Every row belongs to one group in each of 4 separate groupings. Each group adds its own fixed numbers to the row, and there is some noise. The rows also spread widely along 14 directions, which tell nothing about the answers.
(in the rows, 128 means zero)
Some rows, each with its group in each grouping after it:
[112 159 115 151  97 130 105 117  71 119 168 138  96  99 140 140 130 129
 116 144 141 129 150 163 153 109 147 159 143 140 114 124 165  89 124 141
 138 113 127 153 121 108 135 134 138 129 142 129 146 121]  nibiz (2) q201 q389
[ 94 159 109 160 110  94 162 128  80 121 126 143 137  89 111 158 149 127
 197 184 131 140 137 163 185 119 126 120 151  94 182 146  83 115 117 120
 128 136 113  94 139 132 142 128 136 104  96 130 137 153]  vav (1) q201 q491
[153  92 142  70 132 133 149  95 131 129 150 122 125 145 126 136 111 117
 139 104 126  92 108  94  96 120 126 153 132 130 107 130 106 126 129 121
 136 123  91 155 158 156 108 111 117 158 137 136 109 111]  nedib (3) q609 q369
[149 119 136 123 134 134 109 124 161 107 111 141 150 157 136 137 102 150
 101 129 123 103 127 103  80 132 123 129  89 145 143 138 139 147 124 153
 137 112 134 110 123 118 112 113 128 125 133 107 117 119]  nibiz (0) q609 q48
[118 126 129 147 131 136 135 100  96 107 170 125 118 110 132 118 136 146
 115 131  98 137 149 159 162 112 126 131 130 141 114 106 147  99  99 135
 181 110 151 139 149 110 145 120 177 133 154 144 184 130]  vav (2) q661 q746
[152 133 161 146 103 171  91  88 101 119 141 156 139 143 128 172 111 123
  98 123 165  87 103 114 100 134 145 148 124 119 122 177 156  79 127 143
 115 100 139 133  84 133 100 101 143 153 135 105 116 139]  teki (0) q661 q491
[141 109 114 121 121 144 102 108  65 131 151 166 104 117 134 129 139 107
 105 103 146 151 103 134 124  97 120 174 160 158 102 139 178  93 130 160
 125 134 135 176 118 113 118 107 116 151 160 109 160 114]  nedib (3) q609 q389
[126 153 132 149 139 160 144 115 133 126 120 137 148 100  75 120 154 130
 133 134 132 154 133 166 105 112 131 120 133 126 165 129 122 114 181 136
 137 116 136 169 105 143 129 115 137 128 129 138 149 136]  Morad (1) q661 q561
[143 161 136  80 142 139 122 116 168 115 146 120 141 133  77  75 130 147
 136 116 115 144 138 148  90  96 108 115 121 136 138 121 127 153 175 178
 150 124 103 167 117 173  89 147 112  98 144 150 141 158]  teki (3) q661 q746
[115 148 126 166 135 101 169 101 148 104 136 125 134 125 129 142 155 132
 148 167  84 169 205 154 133 118 127 130 101 139 164  68  68 130 140  90
 150 117 121 119 152 126 185 156 164  91 111 118 120 108]  Morad (3) q661 q561
[159 115 116 142 108 124 148 105 147  96 145  80 146 142 151 158 128 147
  79 137 125 115 180 149  99 136 161 128  81 152 145 102 158 111 123 166
 164 102 177 164 144 121 155 127 159 158 147 145 121  67]  Morad (3) q661 q48
[120 138 115  81  92 132 119  94  90 105 185 145 103 125  90 100 132  91
 181 115 153 126  87 113 152 116  95 148 185 123  90 133 130 118 127 175
 120 132  89 139 144 168  70 120  67 115 133 138 125 145]  vav (1) q201 q369
[156  96  96 117 145  98 135 118 128 117 147 141 102 132 123 127 147 130
 119 108 104 137 123 121 130 129 100 107 129 137 128  95 126 145 125 102
 153 128 112 133 150 105 115 126 150 125 159 121 155 147]  vav (2) q661 q369
[125 124 137 151 131 135 122 118 115 146 110 171 118 117 131 175 134 127
 128 130 156  85 108 104  95 142 118 109 118 131 169 153 118  96 112  98
 126 119 118 134 116 107 104  86 158 143 113  96 135 146]  teki (0) q201 q389
[134  93 101 130 119 123 158 105 156  98 120  93 128 126 129 140 138 136
 116 122 126  88 103 111 103 161 123  97 106 146 128  98 136 114 100 131
 182 106 154 163 172  96 121  81 143 180 146 140 141  90]  nibiz (2) q661 q746
[174  84 140  75 172 107 153 120 114 149 139 124 137 128 157 172  98 145
 124 141 108 106 155 138 108  91 166 188 107 119 145 148  96 130 141  95
 125 118  75 144 145 140 152 132 157 175 141 139 111 114]  nedib (0) q661 q389
[136 102  90 107  96 121 154  77  66 101 165 162 127 149 135 157 140  73
 176 146 145 166 138 110 168 103 119 170 174 131 116 143 122 111 120 188
  85 154 131 115 157 170 117  90  70 123 117 135 109 101]  nibiz (2) q609 q48
[130 148 115 165 103 137 119 111 153  88 104 132 140 124  88 144 109 135
 141 138 118 108 103 121 120 148 124 106 131  80 141 132 100 135 151  90
 125 110 123 123 130 135  99 102  93 134 141 132 105 140]  nibiz (0) q201 q746
[168 117 129  99 131 132 122 112 107 138 165 126 107 138 139 147 115 139
  90 114 137  91 169 131 101 101 150 148 117 142 127 136 153 111 138 137
 129 120 112 162 123 144 105 130 154 141 146 140 127 131]  teki (2) q609 q389
[149 114  87 181 140 121 115 121 135  99 106 134 112 131 125 138 109 135
  96 116  84 168 161 139 138 127 127 128 119 115 130 102 130 150 154  91
 120 141 169 140 159 121 120  91 113 153 170 162 155 117]  nibiz (2) q201 q746
[142 107 101 137 134 118 178 115 132  98 111 118 168 114  90 139 148 132
 142 154 100 148 118 151 131 124 133 117 139 112 160 125 116 133 156 125
 158 117 141 156 140 133 152 109 127 153 142 141 128 109]  nibiz (2) q609 q561
[126 148 115 131 120 130 128 132 122  98 112 140 154 118  88 116 122 151
 154 148 131 117  98 140 128 122 118 118 138 109 154 150 132 143 138 155
 141 119 126 111 117 131 107 119 102 113 130 123 129 137]  vav (0) q609 q561
[129 116 103 148 125 118 109 130 133 108  92 156 138 127 135 148 116 134
 125 136 126 122  95 116 110 138 119 136 123 126 141 130 129 144 125 114
 128 113 122 114 133  92 126 107 103 135 139 100 129 117]  nibiz (0) q609 q48
[129 125 108 139 171  95 118 142 183  96 102  93 148 118 132 101 104 171
  95 142  47 170 167 171 118 109 134 143  93 143 132  63 116 172 157 102
 187 104 139 166 165 100 169 154 134 148 182 156 162  97]  teki (2) q201 q746
[152 118 129 159 115 133 152  96  75 122 153 148 152 104 107 183 139 128
 127 151 123 119 112 162 156 128 151 121 156  84 155 170 133  82 134  95
 144 106 122 141 105 130 145 114 173 150 143 128 131 157]  nedib (2) q201 q48
[ 91 137 170 126 174 162 114 119 119 145 125 181 124 117 131 117 114 153
 151 129 110 132 127 116 107  98 103 148 114 149 133 147 113 130 118 125
 132 134 115 103 131 127 116  94 152 123 114 115 177 150]  nibiz (0) q661 q389
[128 141 103 171  93 132 120 113 111 111 157 131  85 103 109 131 159 132
 111 108 146 108 117 139 137 151 107  83 136 130 126  94 158  96 114 103
 167 106 131 153 129  85 109 118 166 116 149 114 162 151]  vav (0) q661 q369
[139 139 124 132  76 111 155  74 138  63 190  87 149 142 105 128 139 127
 140 156 104 114 152 143 154 130 128 124 138 118 109  86 112 112 119 143
 181  93 118 138 145 142 139 164 137 103 142 129  99 115]  vav (0) q609 q491
[136 132 134 183 119 142 113 104 144  94 109 144 142 134 112 145 133 141
 105 131 109 124 112 118 113 160 115  92 115 121 139 120 127 121 127 101
 150 105 156 114 116 102 122 106 150 138 147 105 134 139]  teki (2) q661 q369
[140 147 121 133 104 132 149 105 128  95 165 110 139 130  90 126 128 151
 135 146 120 112 151 143 136 126 128  94 128 111 145 139 141 123 134 162
 151 128 143 133 130 161  96 116 137 122 135 155 123 139]  nibiz (2) q201 q389
[136 141 138  82 145 140 113 129 156 116 118 119 154 120 102 115  79 170
 146 131 112 102 101 140 102 107 138 149 121 100 124 154 123 166 159 136
 137 103  84 125 132 150 103 128  95 146 146 154 123 134]  nibiz (0) q661 q48
[201 123  97 100  63  92 146  86 117  62 207 109 149 167 103 147 139 110
 122 161 144 106 137 136 158 131 135 117 139  99 136 146 147 113 121 190
 142 113 116 126 115 175 100 161 122 100 146 122  68 145]  nibiz (0) q201 q746
[141  76 117  87 154 101 142 124 124 129  94 153 146 122 144 169 118 124
 152 146 120 102  63  97  99 130 134 159 125 132 138 150  94 143 121 103
 128 111  86 123 148 102 135 102 107 186 135  98 107 105]  nibiz (2) q661 q389
[115 131 125 133 142 123 125 119 150 107  96 156 137 138 115 117 120 140
 157 133 103 128 117 106 106 127 104 132 119 132 138 113  90 164 131 115
 126 129 114 101 151 130 114 116  96 109 123 114 124 123]  Morad (3) q609 q561
[174 101 122  73 149 100 117 127 119 159 154 149  80 147 156 146 112 124
 113  94 133 103 152 105  98 110 128 157 111 140 129 125 118 135 131  97
 110 139  71 143 145 136 102 135 148 133 138 129 123 146]  nedib (3) q201 q369

New rows. What belongs after each?
[172 106 128 150 129 137 147  95 127 119 140 136 136 143 111 174 127 126
 103 125 127 118 162 124 110 128 131 112 117 110 160 144 126 107 143 116
 121 131 149 153 126 157 105  90 154 153 140 143 121 131]  teki (0) q201 q389
[126 124 105 101 148 103 135 136 146 131 115 106 108 116 146 128 114 149
 129 127 119 104 148 135 103 120 135 133 101 145 141 103 112 143 128 115
 149 117 105 151 166 113 122 121 132 150 140 149 146 114]  teki (2) q661 q746
[141 151 126 131  98 131 129  99 149  92 171 109 132 132  97 118 146 145
 113 129 123 104 140 141 110 139 121  89 115 138 130 103 147 120 130 154
 174  92 121 138 113 121 112 144 154  97 141 122 125 144]  vav (2) q661 q48
[128 150 115 137 103 133 127 119 134 101 146 112 128 124 120 120 151 117
 111 143 140 162 160 150 116 124 129 138 116 157 140  97 144 113 147 176
 143 115 146 158 123 124 145 141 128 116 131 120 127 104]  nibiz (1) q661 q369
[ 96 178 112 145 105 135  97 136 106 132 131 155  93  94 104  98 147 132
 138 121 144 135 122 150 125 110 110 118 145 142 137 111 141 118 139 131
 142 119 107 149 116 104 109 138 116  83 132 113 163 156]  vav (3) q609 q746
[160 123 111 159  89 133 127  92 113  99 144 145 125 147 121 168 141 113
 106 129 144 105 133 115 116 149 131 110 131 121 141 135 138 102 128 127
 121 114 131 124 109 123 109 111 133 116 134 104  98 137]  nedib (2) q609 q48
[114 133 138 160 125 162  97 110 100 115 119 182 132 119 103 131 123 122
 132 123 125 140  72 116 133 133 108 126 154 115 115 156 141 114 136 120
 125 123 141 121 109 118 103  85 113 144 143 111 151 148]  nibiz (2) q201 q369
[152 110 101 174 110 129 113  96  92  99 111 157 137 121 125 167 135 103
 110 137 121 169 110 143 142 125 137 157 149 114 130 134 129 103 148 109
 111 115 150 150 122 113 148 107 104 161 165 114 127 111]  teki (3) q661 q746
[131 139 157 134 138 171 116  99 152 113 114 151 173 130  97 125 137 122
 116 137 111 176 123 138  74 106 130 151 119 148 138 129 121 121 186 156
 128 108 144 168  96 143 142 118 107 142 143 106 121 102]  Morad (3) q661 q389
[188  88  65 135 151  78 166 133 139 131 123 125  97 122 116 154 154 132
  98 113 106 135 167 143 117 122 129 105 116 123 166  89 116 151 161  61
 139 132 107 165 149 107 134 131 166 129 158 140 138 140]  nibiz (2) q609 q561
[169 106 133 152 159 126 150 109 146  91 133 133 164 150 102 127 124 161
 105 133  79 146 150 140 127 127 109 102 106 113 162 133 134 141 131 132
 164 135 165 120 128 142 122 115 174 127 153 138 151 146]  nedib (0) q201 q561
[155 130 116 158  94 121 117  96 125 108 150 125 114 128 128 162 131 139
  98 121 132  91 131 134 115 148 142 115 116 119 127 115 140 107 123  96
 144  91 116 136 121 107 127 138 152 127 149 112 113 131]  Morad (3) q661 q48
[145 121  86 140  67  98 169  73 114  87 167 132 122 129  87 169 174  65
 172 150 139 141 131 124 146 138 115 118 172 105 137  97  80  98 152 100
 117 112  90 160 139 147 122 125  90 112 128 109  70 119]  vav (0) q201 q389
[143 102 113 120 119 108 155 104 115  92 157 123 139 143 132 117 150 137
 127 134 119 120 121 121 134 133 104 119 122 156 135 114 148 118  81 173
 179 129 148 128 148 115 129 128 159 118 134 112 143 112]  nedib (3) q609 q561
[116 130 135 167 147 159 118 104 131 114 126 131 109 127 128 124 104 152
 117 104 100 139 165 126 130 123 111 123 114 123 116 108 129 129 127 106
 136 138 164 126 163 136 109  81 145 150 146 163 175 125]  teki (0) q661 q369
[108 149 113  96 148 119 126 130 169 146 105 144 117 104  87 106 138 115
 170 115 118 162 110 135  88 101 105 139 139 131 137  99  80 157 200 100
 123 127  70 186 136 138 112 131  83 121 134 135 135 134]  nibiz (3) q201 q491
[162 124 146  48 117 119 153  78 164  91 193 108 170 156  93 110 117 120
 153 146 100 124 137 131 109  95 129 160 138 123 105 112  99 146 163 160
 156  92  55 153 131 184 130 179 106  99 139 131  75 128]  nibiz (0) q609 q48
[166 113 124 117 136 142 104 119  80 124 138 165 136 118 110 145 117 124
 114 125 136 145 107 144 127  97 140 167 151 116 132 176 154 120 156 155
  99 126 121 138  97 141 106 115 109 150 154 121 134 142]  vav (1) q661 q389
[144 104 114 110 182 111 104 142 156 130 105 149 114 138 143 119 108 165
 103 100  95 127 131 114  87 118 108 124  91 155 136 111 132 175 128 115
 143 127 119 113 145  94 106 111 140 132 155 127 170 139]  vav (2) q661 q48
[143 143 153 156 134 175 114 100 113 107 138 150 147 132  97 122 113 151
 105 123 103 129 131 141 124 112 133 124 131 110 130 158 145 116 145 136
 138 121 154 126 103 147 103 100 145 127 151 139 149 159]  nedib (2) q609 q746
[164  98 107  64 126  99 154 109 151 112 118 147 153 153 108 142 146  97
 169 137 140 126  87  90  89 128 111 126 127 130 158 143  83 148 142 157
 115 126  90 129 135 154  99 115  81 129 120 103  85 123]  vav (3) q661 q746
[126 114 136  98 127 134 131 119 105  85 153 114 188 128 129  98 129 153
 118 161 106 147  87 157 147 109 131 153 137 157 110 133 183 120 108 229
 200 102 170 148 130 121 161 139 133 156 166 121 159  87]  Morad (2) q609 q369
[159 114 134  73 142 130 166 118 159 128 131  98 159 124  99 134 131 141
 127 132 131  91 116 136  79 122 146 109 106 127 161 140 118 127 155 149
 166 101 110 174 127 147 115 115 144 162 139 151 121 122]  vav (2) q661 q746
[139 118 117 154 162 126 117 133 182 100  95 128 137 150 127 111 109 175
  96 109  87 129 148 115  89 137  96  96  83 143 150 101 133 171 123 123
 160 134 156 111 148 103 107 103 143 116 149 127 161 130]  nedib (0) q609 q48
[157 127  97 201 103 134 106 114 117  68  90 140 146 150 118 157 101 135
 101 140 117 138 144 123 138 145 134 136 124 101 144 143 138 140 134 137
  96 133 185  93 129 131 109  94  89 139 147 129 109 109]  teki (1) q609 q561
[142 137 109 135 126 133 130 142 132 133  98 130 131 119 118 148 128 153
 123 125 155 108 125 135  92 135 131  98 104 123 179 160 142 131 139 146
 120 134 137 129 114 123  99  97 135 135 123 133 136 137]  nedib (3) q661 q48
[121 144 105 130 109 108 141 105 124 104 136 145 112 130 121 136 138 114
 169 148 126 143 149 120 131 124 117 146 131 128 138 108  88 138 132 117
 110 131  98 106 149 137 129 132 102 101 110 118 103 120]  nibiz (3) q661 q561
[115  86 118 119 159 116 167 111 134 115 109 122 137 141 154 141 127 135
 148 130 104 127 133 102 118 128 112 133 110 154 138 115 104 134  97 139
 153 145 157 129 186 120 133  76 138 163 124 143 155  87]  nedib (2) q609 q491
[148  90 108 177 141 152 112  95 120  96 117 156 104 164 141 146 100 128
  95  97 106 149 166  88 124 124 104 138 116 136 110 122 141 139 118 130
  97 166 192 110 166 138  87  49 105 154 151 146 153 100]  nibiz (0) q609 q389
[145 147 178  85 146 164 124 116 168 126 151 100 146 136 102 101  84 189
 105 116 104  74 149 133  70  98 144 131  91 132 120 141 140 145 149 154
 167 108 106 152 120 166  95 138 151 133 141 157 127 132]  nibiz (3) q609 q389
[156  87 148 149 156 121 158  63 116 117 151 171 138 152 125 174 134  96
 141 133  79 168 167 111 149 111 120 158 135 115 132 120  61 119 140  75
 107 138 122 116 150 164 141 109 149 129 129 126 123 139]  Morad (1) q201 q491
[166 113 181 132 157 191 117  66 138 112 155 169 163 164  94 134 116 101
  92 115  79 197 180 126  85  72 131 184 132 138 111 128 108 118 204 130
 103 120 140 169  95 182 136 111 118 129 153 123 118 114]  vav (0) q609 q389
[148 107 116 115 148 128 161 131 139 141  96 123 141 119 113 154 127 145
 130 125 130 110 128 129  86 117 141 116 114 123 171 143 113 137 154 120
 128 132 129 162 141 143 115  93 126 166 135 144 128 107]  Morad (3) q609 q389
[134 122 128 187 126 141 120 105 125  79 109 134 155 133 122 138 110 144
 105 144  94 139 139 137 134 132 138 148 119 122 130 118 131 130 129 127
 136 112 170 111 135 116 145 114 122 141 147 124 129  99]  Morad (1) q609 q561
[149 107 144 106 119 164 118 102  99 103 137 132 154 142 125 143  93 133
 130 126 141 109  86 113 123 124 140 162 137 107 111 180 151 111 123 172
 119 122 146 126 129 155 103  85 102 185 146 141 121 109]  nedib (0) q661 q369
[164  85 111 124 137 106 134 111 112 130 123 127  89 146 178 186  97 129
 112 110 123  86 165  98 116 131 151 157  96 126 132 126 101 128  99  81
 104 133 122 111 177 123 118  92 135 168 133 148 120 101]  vav (3) q661 q746
[118 142  82 169  90 128 163 124 113  99 107 105 129  90  79 146 143 136
 160 138 157  95  92 149 142 159 124  82 154  82 165 139 136 104 132 119
 148 123 148 158 142 123  99  80 114 158 131 156 133 122]  nedib (0) q201 q561
[135 125 124 134 102 139 138 101  91 113 129 160 150 120 105 165 134 115
 157 153 153 105  86 120 130 125 131 134 159 101 145 167 117 104 134 132
 114 116 111 124 113 141 110 103 102 140 126 103 102 132]  Morad (0) q609 q389
[165  99  84 145 137  85 169 108 130 105 153 102 110 121 128 144 141 143
 116 131  88 141 184 162 160 117 122 111 120 111 149  82 111 132 127  86
 161 127 124 151 177 128 142 133 173 130 163 163 156 135]  teki (0) q661 q746
[105 111 149 115 133 149 128  98  89 106 138 132 161 129 153 136 101 139
 143 148 116 123 107 128 145 104 144 180 137 141 102 150 145 108 100 183
 149 119 163 125 152 136 140  93 118 176 138 141 152  80]  Morad (2) q609 q491
[145 117 107  69 128  74 143 134 121 130 155 123 112 136 163 140 138 128
 137 146 148  81 133 118 113 129 130 134 103 156 156 124 120 125  90 149
 155 119  83 131 148 113 125 148 154 118 118 111 117 134]  nedib (2) q201 q746
[157 110  88 141 139 115 114 134 138 110 110 137 103 137 116 120 119 149
 106  99 105 132 123 117 119 137 105 107 126 119 127 110 137 164 142  99
 131 141 131 125 148 113  91 106 116 134 168 138 147 145]  nedib (2) q609 q369
[137 131 130 118 138 137 125 122 142 117 110 144 144 128 115 134 120 134
 135 140 128 134 120 128 102 117 128 137 113 124 151 143 113 135 149 136
 124 119 120 133 124 134 118 106 115 136 132 125 129 131]  nibiz (0) q661 q746
